The rows of a group lie close to one hidden flat surface of 12 dimensions, which passes through zero. Surfaces can cross.
In the rows, 128 means zero.
Some rows, each with its group after it:
[118 103 115 118 130 131 144 124 112 133 155 120 125 142  99 138  99 151
 123 147] => K
[ 87 161 153  82  95  83 159  98 176 107 221  52 146 133  87  85 138 145
  99 113] => X
[150 144 144 157 135 115 123 149 127 120 113 160 140 125 174 188 115 146
 111 122] => C
[111 177 133 120 148 162 102  64 169 124 127  45  76 110 123 147 126  85
  97 191] => C
[114 154 129  91 121  86 125 131 137 139 116 137 129 134 149 144 123 118
 115 126] => K
[ 91  99 122 155 122 113 144  95 139 121 158 131 138 124 105  85 144 121
 160 130] => C
[126 123 138 119  86 160 141 135 128 130 111 146 156 111 138 112 127 139
 119 167] => C
[ 99 167 178 142 109 118 130 118 164  97 106 129 141 147 192 132  98 151
 111 187] => Y
[150 144 108 137 103 123 167 188 106 101  98 204 153 113 123 118 143  93
 162 110] => K
[125 147 156 117  97 127 124 137 143 128 122 132 114  97 130 140 151 124
 108 162] => X
[115 100 122 111 173 119 129 143 108 113 133 158 116 188 150 129  95  96
 108 165] => K
[ 95 143 182 150 150 132 142 103 123 155 138 193 152 135 131 156  97 189
 122 113] => Y
[110 128 148 125 124 190 143 147  94 136 155 184 187 182 105  59 108 180
 114 146] => C
[119 162 161  97 153  88 125  94 157 132 122 117 101  98 200 180  86 139
 113 127] => X
[139  89 170 133 173 108 120 175 144  97 150 155 112 165 153  84 177 152
 120 120] => X
[123 102 116 124 129 133 160 125 157 117 138 124 134 120  93 146 159 116
 113 153] => K
[138  90 129 124 170 134  82 144  89 118 175 144  80 141 202  69  93 161
 130 180] => K
[116 127 114 132 164 174 123 100 156 134 160  93 132 142 110 125 136 184
 102 183] => X
[135 138 125 118  91 124 117 145 102 138 126 132 129 116 142  99 108 164
 146 127] => K
[142  98 211 131  86 134 137 106 144 147 110  81 139 112 144 187  92 196
 102  97] => X
[142 114 107 141 175 153 128 171 123 124 150 183 171 173 108  99 181 140
 108 114] => X
[129 113 105 132 143 134 131 124 128 126 121 125 140 146 134 115 121 125
 139 122] => X
[128 108 150 111 111 176 153 153 103 141  91 180 153 152 111  88 121 124
 135 125] => C
[122 167 123 160 144 168  85  79 106 150 183 123 165 125 170 115  84 161
 101 123] => X
[118 101 135 125 146 139  88 133 146 138 123 139 131 157 141 124 180 120
  82 172] => K
[140 148  99  95 175 104  89 119 106 154 120  82  99 167 132 114 100 123
 143  57] => C
[176 124 127 110 161 152 127 159 154 124 139  97  88  89 104 123 182 168
 130 120] => Y
[129 113 158 127 111 137 132 122 116 145 132 128 111 104 111 146 116 152
 126 135] => Y
[133 172  93 137 160 116 120 134 140 126 125 159 149 125 163 160 133 135
 121 131] => C
[143 126  90  90 163 142 136 133 129 135 155 104  96 113  71 110 164 107
 132 114] => C
[161 185 137 104 100 164  81 149 117 132 107 101 135 125 168 119 123 120
  88 136] => Y
[129  64 126 130 182 120 143  88 191 142 160  81 178 148 143 149 151 195
  97  79] => X
[133 172 160 138 168 140 151 124 141 138 117 177 144 116 136 163 117 179
 136  89] => Y
[106 150 182 105 206 122 138 117 167 114 217 135 132 165 153 132 112 216
  69 153] => C
[ 91 129  78  97 110 164 190 128 143 150  15 173 181 166 106 138 104 122
 155 180] => Y
[139  66  90 153 176 107 143 112 132 126 118 118 106 120 124 145 128 120
 179  89] => X
[146 109 135 149  44 150 128 145  98  98  99 108 122 109 145 128  99  76
 129 173] => Y
[123 124 126 121  96 131 164 154 132 110 147 136 158 136  88 112 151 128
 119 139] => K
[ 76  81  71 144 106  65 113 143 103 126 139 166 138 181 114  98 146  91
 142 177] => K
[119 133 120 134 106 109  80  84  82 183 182  89 108  99 102 126  94 173
 139  89] => K
[121 165 151 156 148 118 129  96 116 136 172 161 133  98 140 176  96 147
 116 105] => Y
[121 130 147 206 177 173 117  94 101 137 145 184 140 138 113 126 123 125
 143  97] => C
[129 127 130 148  92 113 136 136 129 100 100 109 128 136 142 111 118  99
 152 128] => Y
[140 153 133 118 153 141 134 122 130 120 172 136 132 105 146 118 121 136
 116 121] => X
[131 109 115 108 136 130 121 108 132 154 146 133 133  91 140  92 147 149
 142 102] => C
[144 131 114 140 117 102 124 123  64 133 145  90 114 150  94 124  69 103
 165  32] => Y
[ 98 127 163 131 110  71 114 121 163 115 143 121 100 109 149 138 157 133
 121 165] => Y
[ 81 146 109 146  91 142 170  90 150 110 184 101 184 143  76 130 111 137
 102 181] => K
[139 158 121 142 195 143 184 131 138 123 145 167 152 133 113 183  93 193
 138  98] => K
[151 109 120 141  68 166 138  83 143 143 121  91 173  51 150 148 124 119
 119 112] => X
[139 181  95 178 124 129 107 103 151 111 133 106 136  84 174 197 116 138
 113 172] => C
[150 157  86 117 181 152 116 116 106 138 163 128 155 145 138 126 103 110
 109  72] => Y

New rows. What belongs after each?
[123 170 124 197 172 103 135 104 162 116 121 170 153 113 112 159 190  68
 148  54] => K
[100 224  91  71  72 136 111 131 104 150 145 140 186 155  97  96 129  79
  78 141] => X
[150  36 117  80 107 120 154 189 139 147  60 119 109 139  78 138 181 160
 142 135] => K
[128 108 143 121 147 134 160 154 171  86 110 143 146 169 119 125 177  65
  94 150] => K
[124  73 127 136 142 134 141 139 149 123 128 113 133 165  82 125 172 129
 119 132] => K
[140  94 156 160  85 191 141 100  76 168 126 165 172  81 145 102  69 185
 161  87] => C
[149  83 142 121 139 130 151 155 126 106 101 172 161 153 173 104 136  67
 122  83] => Y
[172 120 158 133 146 206 122 101 145 129 160  85  96  55 124 137 147 135
 104 137] => K
[134 110 164 121 130 116 133 151 148 105 157 117  85 108 112 107 168 139
 128 151] => X
[145 173 104  38  95 149  76 135 118 179  72  95 132 127 169 103 118 118
  93 136] => C
[150 151 111 111 139 120 117 158 102 139 176 134 142 135 124 143 117 180
 101 107] => C
[154 174 190  93 148 119 107 145 133 122 141 117 112 133 166 103 129 128
 105  65] => K
[109 154 151 132 110  75  96 126  95 135 148 107 108 162 124 133  89 136
 128  98] => Y
[ 96 181 154 132  98  95 136 135 110 113 151 133 143 177 107 178  78 129
  87 155] => C
[154  61 100 118 146 121 140 145 109 143  82 109  98 140  95 141 128 115
 168  82] => X
[130  87 133 145 120 103 180 124 164  89 148 112 197 148 145 102 131 135
 138  59] => X
[107 118 106 105 112  76 113 116 113 149 133 115 108 123 138 132 103 145
 148 130] => K
[108 120 133 155 139 130  93 106 110 142 140 115 142 187 108 118 122 114
 113 116] => K
[199 134 108 147 139 137  98 212  92 112 161 116 110 140 103 179 150 165
  89 120] => C
[128 110 144 185  74 150  70 114 101 134 137 120 137 112 153  78 140 118
 133 145] => X
[115 123 142 146 114  95 135 143 119 116 132 137  84 119  85 132 150 118
 153 137] => X
[ 98 125 157 158 164  48 137 141 123  80 181 158 118 187 169 155  83 126
 115 136] => Y
[127 106 123 146 131 108 165 116 123 112 126 136 128 116 122 141 108 101
 163  93] => Y
[135 147 104 174  80 133  86 128  95 152  83 152 136  91 148 110 138 122
 174 117] => K
[174 134 157 113 151 128 186 174 154  66 148 134 107  82 157  86 134 148
 169  93] => K
[147  97 127  86 126 158 114 175 107 142 147 169 123 124 139 120 149 155
  83 192] => K
[148  88 188 150  96 134  59 149 114 153  57 151 123 135 206 137 143 138
 104 138] => X
[125  94 100 146 220 103 121 139 109 123 127 190  96 161 167 148 104 125
 149 134] => K
[121 145 138 131 106 179 152 126 111 132 154 151 143 121  79 130 119 133
 106 164] => C
[121 110 196 136 104 105  77 109  61 168 202 129  96 124 117 145  86 156
  91  99] => Y
[ 83 117 198 129 106 127 135  70 211 140  85 142 163  90 185  98 172 146
 129 143] => Y
[123 145 150 172  92 123  84 130 106 152 159 117 168 154  73  83 177 141
 126  50] => K
[118 140  88 129 111 119 120 118 141 125 120 104 131 117 116 119 147 104
 139 148] => Y
[ 92 113 118 104 129 153 107 126 106 184  88 159 174 199  95  82 135 152
 123 121] => Y
[136 146 109 133 125 103 114 142 117 118 129  96 125 150 137 148 104 140
 125 123] => C
[ 99 146  84  84  78  83 167 175 141  99 136 129 151 158  87 119 147 108
 115 183] => C
[125  68 128 168 140  82  92 155 129 139 151 111 118 152 123  47 175 239
 190  89] => K
[102 161  88 142 134 102 179 125 137  79 116 149 161 156 153 103  86  88
 170 131] => X
[150  64 120  70 159 109  88 119 148 145  78  68  50 109 189 122 133 105
 141 141] => X
[138 114  99 135 117 157 170 135 131 111  93  94 119 128  89 123 107 144
 176 142] => Y
[115 152 135 147 112 112 148 115 191 109 123 110 153 102 128 119 179 144
 141 123] => K
[ 86 129 180 165  86  66  95 107 125 142 120 104  63 122  95 166 132 143
 145 153] => X
[115 166 108  76 125 106 123 145 135 152 183 187 146  93  95 140 195 117
  77 146] => C
[131  98 103 118 146 133 136 131 148 119  66 122 143 159 176 129 115 117
 138 144] => X
[114 135 150  88 106 128 127 107 133 160 104  96 112 120 118 139 104 158
 128 134] => Y
[130 148 102 134 129 137 135 116 135 130 121 134 120  96 106 152 145  91
 135 139] => C
[158 105 126 110 150 185 230 114 190 118 116 101 175  96  98 208 113 193
 112 122] => X
[104 144 156 111 167  80 174 127 133 116 157 155 126 161 117 168  86 150
 122  98] => C
[128 204 147 114 114 158 158 117 152 129 101 124 171 120 153 160  78 194
 118 136] => K
[115  72 153  93 119 121 119 119 190  92 127  55  90 135 174  71 157 110
 110 214] => K
